There are 3 ways to turn a row about zero (a turn may also mirror it). The second row of each pair is the first, turned, with some noise. The first 30 pairs use one turn. New pairs use 3 turns, one after the other, and a turn may come again.
In the rows, zero is written as 128.
Some pairs, each with its turns in order after it:
[ 66  93  99 109 127 112 108 140 128]
[142  75 116 151 104 157 139 169 123] | Z_138

[130  86 129 160 184  86 121 133 201]
[125 158  97  88 159 145  64 187  94] | Z_183

[167 145 135  86 100 127 112 142 119]
[122 129  99 119 106 129 133  70 133] | Z_138

[135 141 112 107 134 138 164 115  73]
[167 159  88 124 143 130 159 126 118] | Z_138

[193 123 128 129 135 116  63 113 104]
[108 143  97 119 137 161  81  85 170] | Z_138

[127 111 105 101 125 158 118  48 147]
[144 113 103 118 141  91 193 175 120] | Z_183

[ 51 175 108 147 127 107  74 134 147]
[183  60 178 128 122 157 121 136 164] | Z_138

[122 165 142  80 140 123  75 142 110]
[ 79 100 129 118 129 115 109  92 174] | Z_94

[138 131 135 111 129 126 124 123 171]
[114 117 101 129 116 140 149 135 125] | Z_94

[137  81 132 148 129 132 159  68 119]
[159 188 112 142 113 104 110 158 104] | Z_94

[ 97 108 155 137 155 121 132 108 167]
[113 142 125 110 145  86 100 162 117] | Z_183

[124 119 128 131  98 179 132 143 137]
[112  80 117 146 103 116 129 119 118] | Z_183

[151 115 134  91 139 142  87 179 119]
[ 92 110 126 136 165 155 119 132 172] | Z_94

[111 108 148 111 101 125  98 117 131]
[126 134  94  98 119 142 109 114 144] | Z_94

[127 120 208 135 111 130 112 114 122]
[ 82 135 173 103 102 109 132 147 148] | Z_183

[162 141  89 120 112 170 153  87 114]
[166 181 101 144 117  92 108 114 120] | Z_138

[ 94  88 129 129 144  89 106 155 125]
[ 89 168  97 124 149 143 100 120 118] | Z_183

[198 161 176 182 136 116 129 127 107]
[152 130 204  79  83 157 102 134 127] | Z_183

[208 161 135 137 110 138 130 208 131]
[130  64 169 131 103 211  93 107 152] | Z_183

[130 130 164 155 127 124 119 147 151]
[153 129 111 138 142 143 146  95 122] | Z_94

[173 180 143 208 112 127 101  70 105]
[155 191 180 100 167 153  58  87 136] | Z_138

[ 92 134 135 144  99 145 127 135 112]
[144 132 157 104 118 144 104 103 118] | Z_94

[139 133 127 104 155 116 146  75 125]
[ 99 144 106 140 112  81 127 141 110] | Z_94

[140 152 120 121 100  93 208  79  97]
[119 189 156  96 105  74 167 144  96] | Z_94

[155 110 129 158 122 111 127  93 128]
[115 164 134 119 126 150  89 135 124] | Z_138

[130 140 139  98 151 134 144 136  97]
[131 128 159 130 157 120 136  93 142] | Z_183

[ 97 163 111 132 111 122 131 203 200]
[122  94  85 172 123 138  44 137 165] | Z_183

[112 138 123 142 119 111  97 142  98]
[146 108 148 101 135 112 112 109 151] | Z_94

[132 102 125 129 152  98 135 142 144]
[ 94 133 134 126 123 135 132 156 150] | Z_138

[104 148 133 139  96 120 146 122 135]
[148 127 159 116 114 128 140 128 103] | Z_138

New pairs, each followed by its turns in order:
[178 144 124 128 179  74 121 148 151]
[122 132 151 118  89 150  89 189 165] | Z_183 Z_138 Z_138

[127 137  79 129 122 139 134 157 136]
[115 119 142 164 107 129  99 127 116] | Z_94 Z_94 Z_94

[186 100 112 129 104 104 115 152  89]
[ 95 192 157 138 141 151 131 149  91] | Z_183 Z_183 Z_183

[122 138  49 131 130 136 134  77 120]
[138 117 143 125 166 133 190  74  93] | Z_183 Z_94 Z_94

[136 149 120 118 119 154 111 128 145]
[114 149 115 143 114 138 120 113 106] | Z_94 Z_183 Z_183

[116 140 120 132 120 124 134 208 117]
[161 128 172 119  90 132 142  75 142] | Z_138 Z_94 Z_183

[127 141 154 208 145 109 132  74  61]
[ 83 105  73  84  89  77  92 171 143] | Z_138 Z_183 Z_138

[114 208 148 146 132 127 137 106 131]
[109  86 144 176 130  99 147  91 122] | Z_183 Z_183 Z_138

[150  84 129 170 166 112 136 121 150]
[129 133 130 174 109 108 133 189 111] | Z_183 Z_138 Z_94

[161 120 183  80 101 140 117 135 139]
[116 147  99 186 107 126 139  83 129] | Z_138 Z_138 Z_138

[126 132 103 162 187 138 107 160 119]
[108 104 111 116 159 123  96 128 184] | Z_138 Z_183 Z_94

[146 196 167 172 153 156 117 162 150]
[150  93 115 111 175 175 148  66 168] | Z_94 Z_138 Z_138

[ 62 119 153  76 148 105 147 141 123]
[161 157 165 159 116 135 187 150  99] | Z_138 Z_138 Z_138

[142 111 176 155 131  93 128 114 136]
[130 116  98 118 119 117  71 129 142] | Z_138 Z_94 Z_94

[107 147 122  84 130 157 138 136 114]
[116  81 143 138 127 139 162 108 138] | Z_183 Z_138 Z_138

[134 179 154 155 121 138 174 134 135]
[ 98 120  92 144 133 121 166  77 111] | Z_138 Z_183 Z_94

[132 157 118 164 122 144 150 115 145]
[147 147 137  93 108 114 111 162 130] | Z_138 Z_94 Z_138

[145 142 128 116  48 134 125 164 107]
[101 171 161 155  89 155 141 120 181] | Z_183 Z_94 Z_94

[ 71 144 109 136 127 108 180 140 158]
[160 124  95 135  91 106 107  64 127] | Z_183 Z_183 Z_138

[135 122 110 130 116 168 143 163 129]
[124 159 134 142 144 100 163 113 144] | Z_138 Z_94 Z_94

[135 169 132 147 141 146 116 146 172]
[124  79 141 126 132 139 165 102 145] | Z_138 Z_183 Z_138

[122 192 117 100 136 170 108 128 145]
[103 133  82 171  88 118 115 133 158] | Z_183 Z_138 Z_183

[143 133 174 113 113 116 118 134 110]
[117 127 129 130 147  89 147 142  91] | Z_138 Z_183 Z_94

[138 167  54 151 137 125 160 135 132]
[139 140  99 131 142 189 136  94 175] | Z_138 Z_183 Z_94

[125 198 125 139 128 142 117 155 116]
[127 157 100 132 145 132 127 113 194] | Z_138 Z_138 Z_183

[173 179 128 117 134 181 152 116 133]
[125 158 137  95  81 166 163 156 133] | Z_138 Z_94 Z_138

[177 153 128  82 100  95 188  97 139]
[192 120 167  94 118  85 125 118  74] | Z_183 Z_94 Z_183

[150  48  86  94 153 127 134 141 125]
[ 82 166 129  77  81 126 102  86 134] | Z_183 Z_94 Z_183

[144  94 130 150 118  84 158 140 142]
[116 154 123 121 167 113  98 158 148] | Z_183 Z_138 Z_138

[150 131 125 124 152 124 115 199  86]
[128 167 145  93 131 195 131 100 123] | Z_138 Z_183 Z_183

[201 118 125 124 129 141 103 103 125]
[175  89 139 146 175 105 139 118 122] | Z_183 Z_94 Z_138

[108 157 129 149 118 106 166  48 134]
[107 157 120 142 126 101 164 130  46] | Z_183 Z_94 Z_94

